The same things were measured in two ways. Each way mixes the same 12 hidden numbers, adds some noise and spreads widely along 7 directions of its own, which tell nothing about the thing.
In the rows, zero is written as 128.
Some things both ways: the first way, then the second way.
[179 158 141 112  64  73 144 139  84 141 174  71 132 127 127 176 149 129
 144 124]
[117 147 129 143 140 116 144 157 114 132 116  96 153  93 151  83  88 157
 107  99 141 149 134 119 100 166]

[ 61 113  70 117 126  89 152 131 116 170 114 157 171 114 112 100 130 101
 123 108]
[108 148 176 108 127 119 128 125 139 103 132 175 175 155 102  90 104 137
 148  74 142 151 162  98 109 103]

[143 136 117  93 104 104  98 107 145 130 145 114  81 144 173 159 120 135
 123 107]
[ 96 132 166 140 191 117 106 146 168 132 125 163 197 168 106 124 123 127
 103  70 140 154 179 112 103 130]

[164 141 136  86 103  91 145 121 145 113 157 125 153 156 107 131 129 108
 169 104]
[136 164 172 190 133 116 104 165 106 107 117 158 161 111 193  85  94 145
 146  60  86 112 131 124 153 143]

[ 86 106  42 168  97  78 135  85 132 217 125 222 100 145 133 100 160  77
 163  91]
[111 125 157 159  81  84 120 156 117  70 162 112 107 205 160 130  74 160
 125 122 131 128  89 147 133 134]

[123 164 142 103 122 126  81 136 147 127 147 167 178 140 147  99 157 126
 103 155]
[ 93 133 151 129 133 133 148 122 106 145 207 163 186 109  87 117 159 167
 150  52 120 158 135 172 107 107]

[ 98 135 109 113 169 173  78 133 121 122 116 108 149 146 137 102 134 147
 113 167]
[158 107 120 138 114 118 116 134  63 126  99 127 113 168 127 127 131 122
 106 159 125 130 132 114 163 119]

[153 130 147 144 174 142 143  73 133 150 150 123  77 183 139 140  83 147
 191  76]
[ 82 149 121  98 118  92 116 145 101 109 189 122 156 102 129  89 108 170
 160  92 124 129 114 155 147 108]

[165  68 110 109  77  78 191 153 145  96  98 159  46 107 125 175 123 122
 132 128]
[149 143 131 202 189  81 109 130  99 102  74 120 160 172 110 118 147 131
  70 167 144 111 132 126 118 147]

[117 133  92 105 215 128 147 102 129 118 136 107 123 203  96  83  95 125
 169  96]
[115 134  95  92 182 167 142 132  97 172  92 168 123  83 125 116 161  87
 115 150 148 166 169 105 125 160]

[119 146 126 151  60 107 122 188 104 110 139 134 128 113 132 128 167 155
  47 160]
[112 125 125 146 117 112 135 145  81 124 159 130 129 128 116 136 155 142
 122 135 137 156  92 127 127 123]

[115 163 136 147 126 152  85 159  91 122 167  39 128 158 151 151 119 188
 102 147]
[154  47 107 161  94  85 103 130  32 133 143 113 170 178  78 119 180 173
 116 150 121 106 131 192 143  79]

[132 143 104  71 100 114  60 175 114 105 138 128 111 171 185 140 156 107
 106 141]
[129 156  93  82  94 175 117 142  26 102 139  97 143  58 141  53 128 122
 118 132  98 209  89 113 217 130]

[ 90 104  80 130 158 132 149 122 134 125  82 133  89 162 126  98 115 150
 119 105]
[ 75 120 162 138 164  99 141 130 142  99 160 143 125 147 112 133 103 168
 130 102 155 149 134 123  95 113]

[132  74 120 119  90 112 119 163 116 156  79 207 104  73 144 174 121  60
 129 144]
[129 141 129 137 142 135 132 147 128 121 121 131 187 108 115  87 142 153
 139  69 128 136 150 139  86 127]

[121 229 123 164 163 164  58  54 150 167 202  59 133 207 138 110 122 186
 172  92]
[ 92 162 197 146 145  60 105 158 138 120 151 153 171 140 120  97  68 171
 127  64 117 108 127 108 134 103]

[126  87 121 150 155 179 141 122 153 151  68 143 105  96 144 148  74 136
 159 169]
[ 88 129  74  68 135  94 126 150 135 144 106 146 135 176 126 136 121 121
 135 109 134  74 151 123 102 121]

[131 183 110  55 126 104  84 135 208  80 164 114 128 207 152 101 119 126
 136 134]
[135 128  90 151 142 126 125 113  84 128 148 125 142 159 111 154 185 120
 117 126 137 129 131 154 125 121]

[142 124  92 118  66  30 227 131 114 139 130 101  64 124 102 145 121 129
 115  87]
[108 140 133  93  93 112 111 144 138  96 173 145 135 163 187 133  94 129
 192 104 129 132 138 154 151 149]

[156 181 196 140 103 114 120 137 106 120 216  95 196 147 100 133 158 153
 148 134]
[144 141  99 149  80  83 119 130  42 105 153 108 113 168 111 126 163 143
 132 165 138 114  83 134 141  93]

[133 184 110 143 113 135 101 107 153 145 128 113 106 129 121 144 131 140
 145 136]
[165 165 117 163 145  56 126 124 101  81 117  94 129 175 100 126 132 168
 122 156 154  84 113 116 108 108]

[ 85 147  62 136 166 178  39 158 123 137  99 143  81 188 174 119 126 119
 127 161]
[115 109 105  81 102 112 122 134  74 106 134 123 140 142  67  99 151 142
 119 164 141 141 103 141 139  93]

[192  93 111  98  70  59 190 107 124 117 123 103  91 109  94 196 130 134
 161  73]
[121 129 111 105 167 120 111 117 119 121 110 159 210 160 117 133 165 134
 172 114 117 128 170 150 127 135]

[105 215  74 117  95  97 141 179 161 125 123 178 204 104 140  64 158 143
  53 192]
[ 94 133 116 114 116  92 144 132 117  92 164 143 140 136 121 116 124 147
 130 128 150 124 103 151 120 139]

[206  65 170 115 102 119 150 116  93 114 127 173 124 106 108 189 165 119
 181 117]
[ 95 139 170 157 152 111 109 156 145  91  97 162 159 154 160 120  99 131
 132 100 116 135 123 109 123 142]

[119 118  84  96  84  94 144 150 170 107  90  72  67 171 151 126  93 137
 117 102]
[ 60 117 155 133 187 103 104 155 164 147 122 182 172 170 143 128 101 140
 135  53 120 107 187 129  99 121]

[129 104 146 154  85 132  82 115 161 171 115 184 155  82 118 142 142  94
 152 127]
[113 136 118 146 125 103 111 135 113 109 109 112 152 144 155 135 117 147
 157  76 114  96 129 120 113  99]

[125  35 152 107 105  89 179 114 109 134 143 115 127 128 123 168 119 124
 195  69]
[126 127 147 168 128  91 104 123  83  74 111 109 145 179 115  95 104 151
  99 106 137 137 135  87 138  79]

[131 125  93 105 141 156 103 130 145  96 114  90 118 188 147 127 130 169
 150 138]
[ 99 128 117 171 167 111 133 141  84 112  91 129 109 147 145 127 113 138
  79 135 120 126 111 107 130 140]

[131 148  96  96  73  78 119 136 198 120 109 152 174 127  99  91 166  97
 134 133]
[ 65 107 137 133 168 124 124 133 190 112 111 189 129 204 158 191 126 113
 167  71 130  95 168 134  73 122]

[122  99 146 128 182 157 118  94  68 153 145 137 172 124 116 161 122 150
 159 106]
[119 132  92  71  96 135 129 118  84  90 142 136 143 178  95 126 163 122
 156 144 139 166 117 113 136  98]

[122 121 103 142 118 124 127  98 162 141 128 143 113 134 136 125 111 159
 122 110]
[ 92  85  67 133 163 152 141 129 124 164 133 153 129 141 166 199 181 100
 136  92 137 131 161 139  97 149]

[110 134 143 112 144 149 119 162  59 122 129  55 159 116 133 151 124 170
  83 171]
[128 153 161 128 115 113 133 153 104 100 131 117 127 162 110  84  81 163
 104 112 129 154 115 109 127 122]

Other things, the second way, with their names:
(454): [129 130 149 152 131  91 139 130 102 105 151 130 167 118 105 130 148 164
 137 141 148 152 103 130 115 134]
(287): [122 110  99 161 155 139  89 157  55 185  92 145 176 112 167 109 162 111
 118 111  89 125 161 154 159 145]
(141): [151 127  88 160 156  87 136 113  65 134 141  69 146 120 103 135 167 157
 106 172 178 157 133 122 109 135]
(345): [ 69  87 108 106 114 131 137 122 109 139 185 155 122 167 134 164 148 128
 153  89 153 164 153 129 105 103]
(42): [102 115 124 145 105 107 126 142 110 112 154 146 145 121 166 150 144 128
 163 115 142 143 109 127 122 137]
(13): [128  91 126 122 139 133  96 148  84 166 149 179 199 159 134 107 162 140
 156 108  87 124 182 214 163 148]
(73): [ 91 126 154 105 154 105 118 147 151 120 131 171 174 153  98 110 128 121
 125 123 166 162 157 107 101 132]
(434): [ 79 124 238 132 151  88 104 159 169  87 154 165 193 143  89  95  69 181
 126  57 126 166 131  93 128  87]
(252): [131 117 118 131 144 142 116 159 129 152  65 142 167 169 126 132 141 105
 104  93 119 123 159 103  98 131]
(280): [133 153 130 140 151 116 135 141  93  90 138 102 152 119 110 103 131 173
 117 142 117 155  93 152 138 147]
(135): [ 75 125 116 118 166  67 140 147 129  99 145 102 130 144  82 149 129 187
 118 138 151 127  86 110  88 100]
(327): [ 95 119  61  55  91 137 120 133 113 137  92 147 126 175 157 153 144  73
 164 141 140 115 142 122 117 134]
(194): [144 159 117 201 213 145 133 155 112 142  75 134 162  93 167 122 157 129
 107  99 114 140 148 108  99 180]
(246): [114 121 156 133 119  89 112 165 113 141 137 150 188 120 121 103 132 148
 144 120 138 144 130 127 118 134]
(418): [116 107 125 121 102 130 107 168  96 150 114 153 126 146 174 140 127 106
 144 132 111 134 126 135 151 148]
(359): [138  88  60 113 129 144 122 125  39 155 129 103 171 129  98 148 213 137
 130 149 117 164 124 145 141 113]
(59): [117  67 103 197 141 155 127 158 125 110 116 131 102 174 193 170 150 111
 107 118 137 146 140 156  98 169]
(396): [ 63 139 192 126 137 134 111 162 143 118 158 185 209  58 139  70 104 137
 145  26 116 182 136 104 135 117]
(319): [136 111 134 144 130  87 122 137 119  90 115 139 120 186 122 145 137 128
 129 171 175 144 132  88 108 123]
(376): [105 102 151 135 104  74 118 143 157 102 179 138 184 180 112 165 144 164
 175  91 153 125 122 148  86 105]
(39): [123  95 100  76  92 115 109 133 123  59 160 133 123 183 127 154 144 137
 179 142 130 118 111 164 156 100]
(247): [152 143 123 118  91 104 142 124 111  95 172 116 137 125 117 110 124 154
 147 103 153 123 123 140 123 117]
(528): [117 144 116 127 159 154 126 140 116 129 113 142 133  99 164 100 127 121
 150 105 127 135 163 148 119 153]
(127): [ 98 121 170 106 117 136 103 150 156 126  93 156 157 174 163 123  78 116
 159  82 109 124 162 142 122 137]
(35): [ 74  76  88  63 126 133 115 136 133 128 142 137 123 152 119 166 148 113
 148 120 145 132 141 143 121  99]
(150): [142  90 151 174 127  94 116 136 157 117 130  99 129 139 139 166 114 145
 128  80 161  99 151 124  89  98]
(438): [109 127 120 101 151  98 103 147 111 118 131 136 184 136 102 105 159 156
 175 148 140 141 145 150 113 117]
(22): [150 133 122 170 105  71 106 131  47 105 131  81 167 186  84 128 165 169
 120 177 131 134  81 146 129 100]
(609): [ 91 130  98 131 170  83 134 135  99 160 122 120 167 159  99 153 167 161
 145 138 151 135 138 111  68 119]
(400): [ 96 133 105 140 178 158 131 153 123 121  87 172 159  91 144 105 154 103
 100  92 110 126 131 135 117 158]
(271): [142 118 116 176 138  99 169 148 119 153 130  93 124 143 120 146 137 170
 112 115 171 130 138 123  39 150]
(138): [148  89 128 147 116 155 110 120 129 124 143 101 157 143 146 161 144 138
 158  45 120 134 171 155 117  94]
(195): [131 112 124 132 100 107 120 154 121 121 158  88 194 103 121 140 157 164
 161 100 138 155 103 143 102 120]
(429): [132 157 144 119 110 109 140 153 118 104 133 134 126 144 131 108  94 145
 125 102 134 138 114  88 126 127]
(82): [ 89 126 112  45 103  82  97 120 121 135 150 171 166 195 119 130 122 108
 174 140 145 102 166 160 150 119]
(542): [100 119 117 100 122 115 113 148  83 139 163 150 189 102 100 113 176 149
 165 113 121 159 118 136 137 101]
(508): [100  96 153 109 112 151 112 144 155 150 116 166 155 126 158 150 126  81
 148  91 148 158 162 121 115 141]
(222): [103 122 159 124 119  68 121 143 113  86 152 160 152 170  95 105 122 172
 155 143 143 121 114 139 116 103]
(275): [112 153 118 146 179  78 123 135 102 107 130  87 144 142 125 113 107 178
 117 141 143 133 131 127 120 139]
(395): [108 144 194 139 136  81 122 136 175  81 107 177 151 210  88 134 105 128
 124 119 160 117 130  97  84 108]
(149): [105 121 128  97  84 115 101 146  61 125 162 146 178 140 114  72 132 139
 140 128 113 153 122 167 170 116]
(374): [115  77  83 124 163 140 118 134 105 136  94 157 120 180 143 161 168 101
 125 155 140 128 170 143 118 143]
(460): [136 134  53 120 152 126 141  89  24 142 139 103 115 153  84 138 197 125
 104 191 159 161 136 131 134 118]
(316): [ 75 134 127  84 179 129 109 143 152 140  83 196 141 170 116 167 145  92
 146 116 121 121 148  86 116 109]
(10): [ 96 134 115 126 167 110 126 149 152  92 120 111 188 112 116 104 134 163
 140  88 144 137 137 128  78 125]
(61): [144 111 109 124 101 100 133 125  81 110 179 116 140 161 133 123 133 163
 149 134 145 140 138 162 141 137]
(132): [110 105 122 103 115 201 113 140  96 134 131 187 131  85 194 113 120  93
 151  28  68 137 159 138 196 119]
(65): [116 158 148  70 129 108 133 139 145  87 160 115 164 123  84  95 105 157
 142 121 161 176 123 107 120 122]
(5): [120 137 128 138 155 116 118 140 103 139 146 189 184 126 113  94 153 148
 137  49  94  82 160 163 135 106]
(566): [ 98 153 190 151 130  90 114 167 146 111 152 152 172 173 144 100  71 171
 141  47 110 129 140 118 117 121]
(119): [127 125 131 150 175 110 132 130 124 115 145 117 139 102 119 132 141 150
 122 123 165 156 144 113 110 130]
(505): [141 118 137 156 130 118 143 127 134 116 133 103 141 139 141 151 116 156
 132  88 141 129 140 136  99 137]

Some of these things the first way, each followed by its name:
[185 156 153  72 116  99 152 117 103 111 153  95 134 142 144 153 149 144
 148 129]
(61)
[151  84 154 147 158 159 123 130  83 127 128 143 113 130 115 143 123 136
 132 142]
(418)
[172 109 108  49  83  60 139 155 151  89 140 160 123 178 150 127 150  81
 153 115]
(59)
[102 137  81 124 109  97 100 150 105 149 120  77 115 141 106 134 132 113
 109 140]
(127)
[130 209 119  90 123 161  32 190 155  93 140 158 205  96 159 104 123 147
   8 197]
(195)
[ 98 142 117 110 149 117 137 177  97 126 142 132 174 141 144  95 105 138
  75 141]
(149)
[115 120 112 129 102 142  63 151 140 134 107 185 178  81 146 111 147 120
  59 148]
(359)
[131 137 134 127 109 142  67 130 174 119 124 114  37 143 156 151 121 121
 140 158]
(150)
[128 141 116 127  92  99 159 161 124 102 109  93  65 110 131 140 121 169
  52 126]
(119)
[164 124 119  76 151 137 126 123 147  90 113 124 127 144 119 148  89 139
 127 113]
(194)
[107 175  93  74 150 134 103 153 176 100 116 146 153 141 153  71 103 142
  56 146]
(141)
[163  89 125  99  61  89 154 182 118  97  78 131  94  95 135 154 161 112
  99 154]
(374)
[153 158 139 152 127 141 133 135  78 138 130 138 154 124 113 135 165 145
 130 134]
(222)
[171 121 130 100  85 133  82 146 164  75 105 108 108 155 118 144 172 123
 152 146]
(316)
[ 93 196 103 170 163 152 106  78  79 182 186  51 166 153 113 138 122 193
 140 113]
(429)
[151 136 130 146 185 175  87  98  86 155 155 162 116 164 141 144 116 134
 160 108]
(246)
[168  83 142 130  98 107 157 145 106 107 135 135  87 142 120 165 119 131
 138  83]
(542)
[166 165 154  88  88 168  38 181 132  87 103 106 171 130 156 138 151 150
  73 168]
(609)
[147 133 140  97 166 126 123 103 138 127 155 191 210 130  95 105 167  99
 193 145]
(395)
[153 141 133  73 216 189 113 124 155  75  94 142 145 135 143 116 100 158
 122 176]
(39)
[ 95  84 109 195 126 108 167 112 131 166 111 137  86 103 106 119 104 140
 117 103]
(35)
[138 149 147 128 110 138 117 125 174 140 118 168 153 100 148 127 130 115
 146 161]
(5)
[188 150 180  68 126  98 138 156 114  86 137  86 132 147 110 145 131 104
 142 141]
(528)
[143 164 108 146 156 187  51 111 103 150 100 171 112 109 150 148 150 149
  89 163]
(280)
[152  91 124 119 120 103 181 142  90 119 102  94  57 120 133 163  93 145
  92 121]
(13)
[145 144 109  86 126 118 125 144 116 103 127 142 144 149 130 122 161 122
 128 127]
(319)
